Every row belongs to one group in each of 2 separate groupings. Each group adds its own fixed numbers to the row, and there is some noise. The rows also spread widely along 3 directions, which tell nothing about the answers.
Some rows, each with its group in each grouping after it:
[-11   9  -8   1  -2 -10  26  14   2 -26  17   9 -11  24 -20  -6 -21  -1
  -3   1  -2  -1  -5 -13  23] | vus k168
[ 25 -18  10 -18  12   9 -19  -8   7  10   0  20  11  -6  11   3   9   0
  16  -5  -1  21  -3  12 -19] | pazer k480
[  8  -7 -23   3  -2  -9  17  13  -5 -42  20  20 -10  24 -10 -10 -15 -12
  12 -11  -6   8  -6 -19  18] | pazer k168
[ -6  -3 -11  -3   0  -5  -1   7  13  -3  -2   4  -6   3  -7   7 -16   1
   3   0  10  10  -1   7   7] | kiru k802
[  0   1  -9  -3   9 -10   1   7  -1 -15  10  22  -1  16   1 -11  -4  -1
   1 -14  -8  21  -1   5 -13] | vus k480
[-14   2   5  -4  -1  -5   0   5  14  15  -7  -8  -7  -7 -13   9 -18  14
  -9   6  23   7   1   8  10] | kiru k802
[  9 -11 -38  -2  -1 -11  27   9  -3 -57  24  23 -19  28 -14   4 -24 -20
  18   0 -12   2 -10 -26  45] | kiru k168
[  0  -1 -15  -4   4  -5   2   6  12 -27  13  19  -5  19 -10   4 -21 -12
   7  -3  -3   7   0  -2  12] | vus k802
[  7  -8  13 -10   2   9  -6  -1  10   8  -2   2  13  -3  -1  -3   0   2
  15   8   2   3  -5   6  -4] | pazer k168
[ 31 -19 -11 -14   9   2 -12  -4   1 -19  11  33   3   8  14  -3   5 -13
  23 -16 -14  24  -5  -1 -11] | pazer k480
[ 12 -21 -18   2   3   1 -15  10   6 -36   6  23  15  21  19 -21  13 -29
  35 -16 -25  17  -4  10 -30] | pazer k168
[-12  -4  -3   2   0  -1   0   9   9  -3  -7  -2   4   7   4  -9   1   0
  10   0   0   9  -3  14 -13] | kiru k168

New rows. What belongs after each?
[ 33 -26  -3 -21   7  17 -30 -12  23  -7   0  25  16  -2  11  15   1 -22
  36   5  -9  10  -2  11  -4] | pazer k802
[ 22 -11  -3 -12   7  -3  -2  -2  -4 -11  13  25  -5   4   2  -1  -3   0
  10 -12  -3  19  -4  -8   1] | pazer k480
[ -9   7   8  -1  -1  -8   4  10   7  11   2  -1 -10  -4 -18  -1 -21  17
 -14  -4  24   9   3   1   7] | pazer k802
[ 12 -17 -14  -4   3   0 -20   7  14 -17   3  18   5   9   9  -6  -2 -16
  24 -14  -7  20   1  11 -19] | pazer k802
[ -1  -6 -15   8   7 -16  -5  19  -9 -24  11  22  -8  17   9 -24   3  -4
  -1 -34  -7  31   0   2 -25] | pazer k480
[  1  -8 -22   6   0 -11  -8  16   6 -29   9  20  -3  16   2 -15  -9 -14
   9 -23  -4  20   2   4 -15] | pazer k802
[  5 -11  -6 -11   2   8  -1   0  11 -11   0   7   8   5   3   4   1  -9
  23   9  -6   3  -5   7   7] | kiru k168
[ 21 -12  19 -20   4  15 -21 -11  23  24  -5   7  13 -18  -1  17  -6   2
  17  14  14   8   1  11   1] | pazer k802
[  1  -1  16  -4   8  -7  -5   5  -2  20  -1   7  -1  -7   3  -9   1  20
  -9 -10  13  22   0   9 -17] | pazer k480
[ 4 -9 -2 -9  1  6  5 -2 11 -3 -2  4  5  2 -3  5 -5 -3 18 14  0  0 -7  0
 13] | kiru k168
[ 16 -16 -10 -13  10   6 -16  -3   7  -7  -5  22  10   3  21  -4  14 -13
  24 -10 -13  23  -4  18 -24] | kiru k480
[  0   2 -15  -4  10 -14   7   7  -3 -24  16  24  -9  23  -3  -8 -11   0
   1 -17  -9  16  -1  -2   0] | vus k480
[  2   1  35 -18  10  10  -7 -11  11  51 -19  -8   5 -26  -1  13   0  32
  -6  16  23  10  -4  19  -7] | kiru k480
[-10   7  16   1  -2  -7  17  10   1  11   5  -9  -7   0 -21  -9 -18  20
 -11   4  21   5  -2  -7  15] | pazer k168
[ -4  13  28 -15  10  -2   3  -5   6  34   0  -1   1  -9 -11   5 -10  28
 -12   8  17   8   0   9   1] | vus k480
[  7  -7  18 -17   2  17   0 -13  16  21 -10  -6   9 -16  -7  16  -5  11
  16  30  13  -6  -7   8  18] | kiru k168
[ 10  -2  23 -10   6  -1  -7  -2   3  28  -4   5   2 -11   3  -2   0  19
  -6  -3  13  20  -1   8 -15] | pazer k480
[-13  10  19   2   7 -13  -4  12  -1  28  -6  -5  -6  -5   0 -21   0  27
 -23 -18  22  24   4  15 -31] | pazer k480
[  7  -8  30 -14   8   5 -21  -3   8  37 -14   1  15 -15  14  -9  15  16
   5  -6  10  24  -1  25 -42] | pazer k480
[ 17  -9   9 -15   1   3  -5  -6  15  11   4  10  -1  -8 -13  17 -19   6
   5  13  18   6  -2  -4  22] | pazer k802
[ 19  -1  25 -28  14  13  -4 -19  12  27   2  12   5 -10  -7  20  -7  16
   8  19   8   4  -3   3  13] | vus k480
[ 16 -12 -13  -8   2   0  -3   1   9 -18  11  20  -5   8  -7   6 -17  -8
  14  -4   5  12  -1  -8  19] | pazer k802
[-20   1   4   3   0  -2  -2  12  12   8 -13 -12   6   2   1 -13   4   7
   5  -1   6   9  -1  21 -22] | kiru k168
[  7  -8   9  -7  10  -2 -15   4   3  11  -3  11   5  -2  12 -13   8   5
   3 -17   1  25  -1  12 -29] | pazer k480
[  3  -8 -10   3   0  -4   6  12   0 -26  11  14  -2  17  -3 -14  -5  -9
  10  -9  -5  10  -4  -8   1] | pazer k168
[ 11  -6  10 -16  10   5  -8  -8   6  17  -7   6   3 -11   6   6   4   9
   8   3   7  14  -5  14  -6] | kiru k480
[ 15  -8   3 -12   1   2  -4  -5  12   1   7  11  -4  -4 -12  13 -20   3
   7   6  13   7   0  -5  23] | pazer k802
[  7  -2  18 -20   6  11 -10 -13  26  20  -2   6  11  -6 -13  20 -13   5
  11  21  11  -2   0  11  12] | vus k802
[ -5  10  12   1   4 -15  13  11  -9  12   8   3 -19  -4 -14  -8 -15  26
 -23 -12  23  18  -1  -8   6] | pazer k480
[ 15  -5 -16 -12   6  -9  16  -4  -3 -21  16  24 -18   8 -10  13 -17   3
   4   1   2  12  -9 -17  33] | kiru k480
[ -6   6  -6  -4   1  -5  20   6   3 -21  16   9  -6  20 -18   0 -20   2
   3   6  -1  -4  -5 -12  26] | vus k168
[ -9   1  14  -8   1   5 -14   0  20  30 -18 -10   5 -16  -3   9  -8  13
   1  10  22   8   2  24 -10] | kiru k802
[  0  -5  -2  -4   2  -3 -10   8  13  -1   3   7  -1   0  -4  -5 -11  -1
   2  -7   9  15   2   7  -7] | pazer k802
[ -2  -2   5  -1   0  -3 -10   8  11   5   1   5  -1  -1  -6  -2 -12   4
   2  -6  12  15   3   9  -8] | pazer k802
[ 14  -8   7 -13   3   5  -9  -5  15  10   2   9   2  -7  -8  12 -14   2
   9   6  12   8   0   1  11] | pazer k802
[ 23 -12 -12 -15   9  -1   4  -6  -1 -12   9  23  -6   4   2  11  -5  -4
  16   0  -4  14  -9  -5  17] | kiru k480
[  7 -11 -17   2   7 -13  -6  13  -8 -25  11  28  -5  15  12 -22   3  -8
   3 -33  -9  29  -3   2 -25] | pazer k480
[-11   3 -24   7   7 -23  14  18 -12 -40  21  26 -17  32  -2 -21 -11  -4
  -7 -28 -14  22  -1  -5  -7] | vus k480
[ -1   3   2  -6   7  -7   4   4  -1  11  -1   5 -10  -3  -1   2  -6  15
  -5  -4  13  14  -2   3   1] | kiru k480
[ 12  -9  20 -12   2  11  -3  -4  14  15  -6   2  13  -7  -3   2   2   7
  17  14   5   1  -5   5   0] | pazer k168
[-15  -1  10  -4   7   5 -27   7  23  11 -13   2  20   5  10  -9   7  -3
   7  -8  -3  14   7  34 -44] | vus k802
[ 33 -19  19 -23   3  22  -9 -16  16  11   1   8  18  -9  -1  14   2  -5
  33  24  -1  -2  -9   0  14] | pazer k168
[ 19  -3  17 -18   8   1   4  -7   0  19   5  11  -4 -10  -8  10 -11  18
  -4   5  16  11  -7  -7  15] | pazer k480
